There are 4 ways to turn a row about zero (a turn may also mirror it). The second row of each pair is the first, turned, with some noise. The first 40 pairs use one turn. New pairs use 3 turns, one after the other, and a turn may come again.
In the rows, zero is written as 128.
Some pairs, each with its turns in order after it:
[147 105 143 128 111 193 133 115 130]
[162 120  92 142 144 179 120 120 109] => (0)

[123 152  65 205 130 129 119 207 116]
[133 100 182  76  63 123 131  53  87] => (3)

[ 55 149 134 125  96 180 121 115 140]
[143  98 163 163 156 109 117  97 191] => (3)

[ 93  99 140 161 180  67 160 123  49]
[162 173 182 140 121 203 180 148  84] => (3)

[117 115 179 102 145 117 122 127 160]
[135 136 170 101 156 150 155 142 115] => (1)

[112 141 112 144 163  58 153 127 108]
[132 132 126 149 178 159  72 110 149] => (1)

[130 158 129  89 121 156 111 125 121]
[129 129 141 175 125 103 145 147 130] => (2)

[165 160 117 100 207 101  90  80 126]
[ 81 131 156 117  46 113 181 132  95] => (2)

[ 68 150 112 115 194 105 122 101 145]
[120 111 165 116 110  72  78  77 148] => (0)

[ 99 157 129 101 205 111  92 136 144]
[ 90 135 180 158 141 195 132 102 122] => (1)

[ 96  92 181  49 136 126 105 134 151]
[ 74 148 104 144 153 133 143 210 126] => (2)

[169  63 170 135 100 178 175 164 152]
[140  97  61 140  92 198 149 144  88] => (0)

[128 104 110 111 159 122 127 136 150]
[134 114 143 133  93 129 139  97 136] => (0)

[133 119  95 100  53 130 148 102 118]
[142 134  97 150 120  78  77 124 173] => (2)

[149 131 134 138 165 121 122 141 156]
[117 130 127 159  95 124 128 118 143] => (0)

[119 142 113 173 111 142 165 109 152]
[141 104 111 111 112 129 112 145 186] => (1)

[129 190 118 129 135 133 120 109 207]
[ 89 117 110  90 120 137  75 116 195] => (3)

[ 49 113 128 105 150  92 138  49 113]
[176 159 127 177 161 207 133 141 177] => (3)

[ 87  97 154 138 116 127 161 141 187]
[110 123  76  82  82 135 116 109 120] => (0)

[135 110 115 131 154 142 114 146 157]
[133 107 169 148 113 119 136 126 124] => (1)

[153 207 207 122 119 124 100 139 115]
[ 60  86 148  88 156 115 169 172 161] => (3)

[146  84  90 118 101 160 120 131 173]
[157 144 112 110 108 185 157  98 142] => (0)

[139 128 136 112 180 105  49 132 104]
[ 92 151 148 193 154 149 145 127  88] => (1)

[162 156 112 136 134 121 100 127  90]
[129 147 161 168 156 126 137 152 145] => (0)

[149  88 184 121 131  75 129 195 125]
[186 112 153 127 187 142 126 156  61] => (1)

[136 116 139 115  93 115 130 125 103]
[131 139  99 113 150 103 130 127 107] => (1)

[168 131 160 134 164 126 134 120 200]
[129 156 123 112  93 184 182 144 150] => (2)

[100 170 108 129 207 146 147 162 153]
[ 73 107 163 160 102 126  87  65 127] => (0)

[ 49 185 156 139  62  98 175  99 133]
[109  55 182 186 134 188 107 142 181] => (3)

[103 147 123 132 198 125 120 137 153]
[106 125 154 153  94 108  90  84 135] => (0)

[138 165 116 144 130 162 130 130 109]
[159 126 158 155 124 116 140 103 120] => (2)

[155 127 191 154 133 112 172 129 152]
[138 138 140 117 111 209 112 139 149] => (2)

[ 68 106  76 134 141  68 113 154 139]
[ 74 108 107  73 178 104 134  98 128] => (2)

[193 137 110 113 109 128  49 136 127]
[155  72  85 144  77  99 166 149 113] => (2)

[ 72  93 137 122 130 144 113 186 161]
[143 122 165 124 187 111  91  85 105] => (3)

[133  93 150 110 134 125  49 105 128]
[177 131  95  94 175 111 147 154 138] => (3)

[159 119 128 120 152 122  99 109 136]
[126 141 144 163 139 119 155 121 133] => (1)

[ 85  69 156 133  49 137  77 155 128]
[138 111  35 153 190 133  98 151 113] => (2)

[133 128 156 134 168 187 137 120 110]
[115 178 153 133 131  87 151 131 153] => (3)

[ 77 133 121 128 129 132 102 117 107]
[ 74 139 129 122 119 136 106 138 119] => (1)

New pairs. What belongs after each?
[127 130 112 115 117 120 137 130 161]
[111 124 120 126 155 147 118 107 123] => (3) (1) (2)

[135 108 129 102 122 175 132  96 117]
[154 143 114 116 162 140 148 111  93] => (3) (3) (0)

[131  73  66 126 167  78  89  99 144]
[151  86 103 176  77 187  86 103 126] => (3) (3) (3)

[142 141 127 127 115 126 145 119 111]
[116 146 131 129 134 117 102 141 146] => (1) (0) (3)

[130 146 125 128  49 173 175 127 114]
[130 139  87 208 106 147  90 104 122] => (0) (1) (2)

[ 57 129 128  61 120 136 141 130 142]
[118  78 125 135 216 117 125 143 125] => (3) (2) (0)

[149 102 127  78 133  67 108 132 166]
[191 163 122 106 112 123 157 145 163] => (2) (3) (3)

[149 139  94 107 136 144 125  96  55]
[128 135 153 179 110 160  76 100 107] => (2) (1) (1)

[141  73 148 135 140 122 135 108 130]
[145 133 168 104 134 133 157 162 125] => (0) (3) (0)

[126 132 129 151 156 134 158 159 151]
[117 117 116 120  91 102 131 112 102] => (1) (2) (3)

[ 84 133 137 107 135 135 144 144 147]
[139 155 116 163 138 117 117 107 144] => (1) (0) (1)

[ 96 114 129 170  50 121 124 110  49]
[140 112 140  83 182 196  95 195 115] => (0) (2) (2)

[130 135 120 136 102 109 195 104 115]
[109 119 134 129  84 113 154  79 148] => (2) (0) (2)

[116 153 162 132 117 129  66 146 122]
[156 107 108  85 118 145 152 165 149] => (3) (0) (0)

[ 68 131 180 127  68  84 142 142 134]
[131 119  48 154 117  82 133 164  89] => (3) (0) (1)

[105 149  95 126 144 124 178 127 141]
[119 131 136 129 158 132 184 135 122] => (2) (3) (2)

[136 139  99 146 143  86 127  72  97]
[137  74 136 158  82 157 108 132 138] => (0) (0) (3)

[129 154 128 150 135 150 113 138 125]
[130 147 131 112 120 123 164 140 120] => (1) (1) (0)

[ 99 142 121 133 120 139 115 181 116]
[ 97 117 123 151 158 118 162 120 131] => (2) (2) (3)

[133 130  97 143 115 131 155 143 138]
[149 127 137 130 113 125 131 130 167] => (1) (0) (2)

[115  85 132 168 107 144 129  62  76]
[204  99 139 154 100 160 143 166  96] => (2) (2) (3)

[108  97 118 164  91 188 126 119 120]
[116 134 176  75 126 119  81 152 126] => (2) (0) (3)

[124 207 107 145 153 112 120 132 153]
[167  88 107 139 150 175 167 110 116] => (2) (3) (2)

[159  97 105 116  50 132 108 121 119]
[115 147 102 139 121  57 141  82 105] => (2) (3) (1)

[120  96 133 130 139 133 157 150  87]
[114 108 121 116 123 136 181 133 108] => (0) (1) (3)

[131 120 104 126 113 125 125 142 115]
[133 115 111 141 142 134 125 108 117] => (2) (2) (3)

[207 117 120 207 127 142 155 110  83]
[168  65  63 192 162 115 151 135 108] => (1) (3) (3)

[144  88 127 113 159 121 120 114  88]
[105 120 131 171 159 107  94 117 124] => (1) (3) (3)

[127 130 131 135 151 134 147 128 127]
[139 130 148 141 131 118 124 136 142] => (2) (1) (2)

[ 49  68 126 123 149  91 102 150 132]
[ 96 181 133 147  82 131 134 139 208] => (2) (3) (3)

[120 125  82 144  83 129 133 161 111]
[ 97 105  95 156 142 120 172 131 126] => (1) (0) (0)

[117 175 119 164 207 111 138 151 121]
[159  80 141 149 119 198 101 169 136] => (2) (3) (1)

[133 115 125 138 142 124  50 133 103]
[124 110 162 139 120 199 122 123 137] => (0) (1) (0)

[ 76 105 134 130 126 136 173 166 184]
[143 112 177 144 200 157 134  92 125] => (3) (1) (2)

[105 163 141 124  77 207 137 119 140]
[115 150  80 102 169 112 184 100  94] => (2) (3) (0)

[181 101 128 158 122  49 125 131 134]
[149 169 177 136  66 108 122 160 150] => (2) (0) (2)

[145  85  88 128 137 126 145 159  70]
[121  90 178 166 104 107 100 144  95] => (3) (3) (3)

[ 64 108 125 103 152  84 123 109 164]
[133 125 182 141 120 201 145 109 142] => (1) (3) (1)

[ 64 136 108 121 138 157 144 173 127]
[133  76 139 112  98 181 143 115 142] => (3) (1) (1)

[142 138 147 103 104 155 150 201 144]
[ 62 153 108 158 132  83 128 119 106] => (2) (2) (3)

[130 141 120 125  82 157 113  97  49]
[159 136 105 124 203  94 133 159 165] => (3) (0) (2)

[100 128 201 145 187 207 127 110 143]
[156  76 145  99 170 196 203 122 106] => (1) (1) (0)

[138  64 135 131 125 136 140  77 125]
[100 134 116 143 146  96  70 161 151] => (3) (3) (2)

[115 171 119 113  93 113  96 151 101]
[163  89 133 160  87 133 135 155 123] => (2) (3) (2)

[157  95 108 163 106 137  49 130 110]
[137 100 116 175  51 114 152 128 103] => (2) (3) (3)

[141 108  96  59  86 134 192  99 128]
[ 82 170 195 123 117  93 149  90  87] => (2) (3) (1)

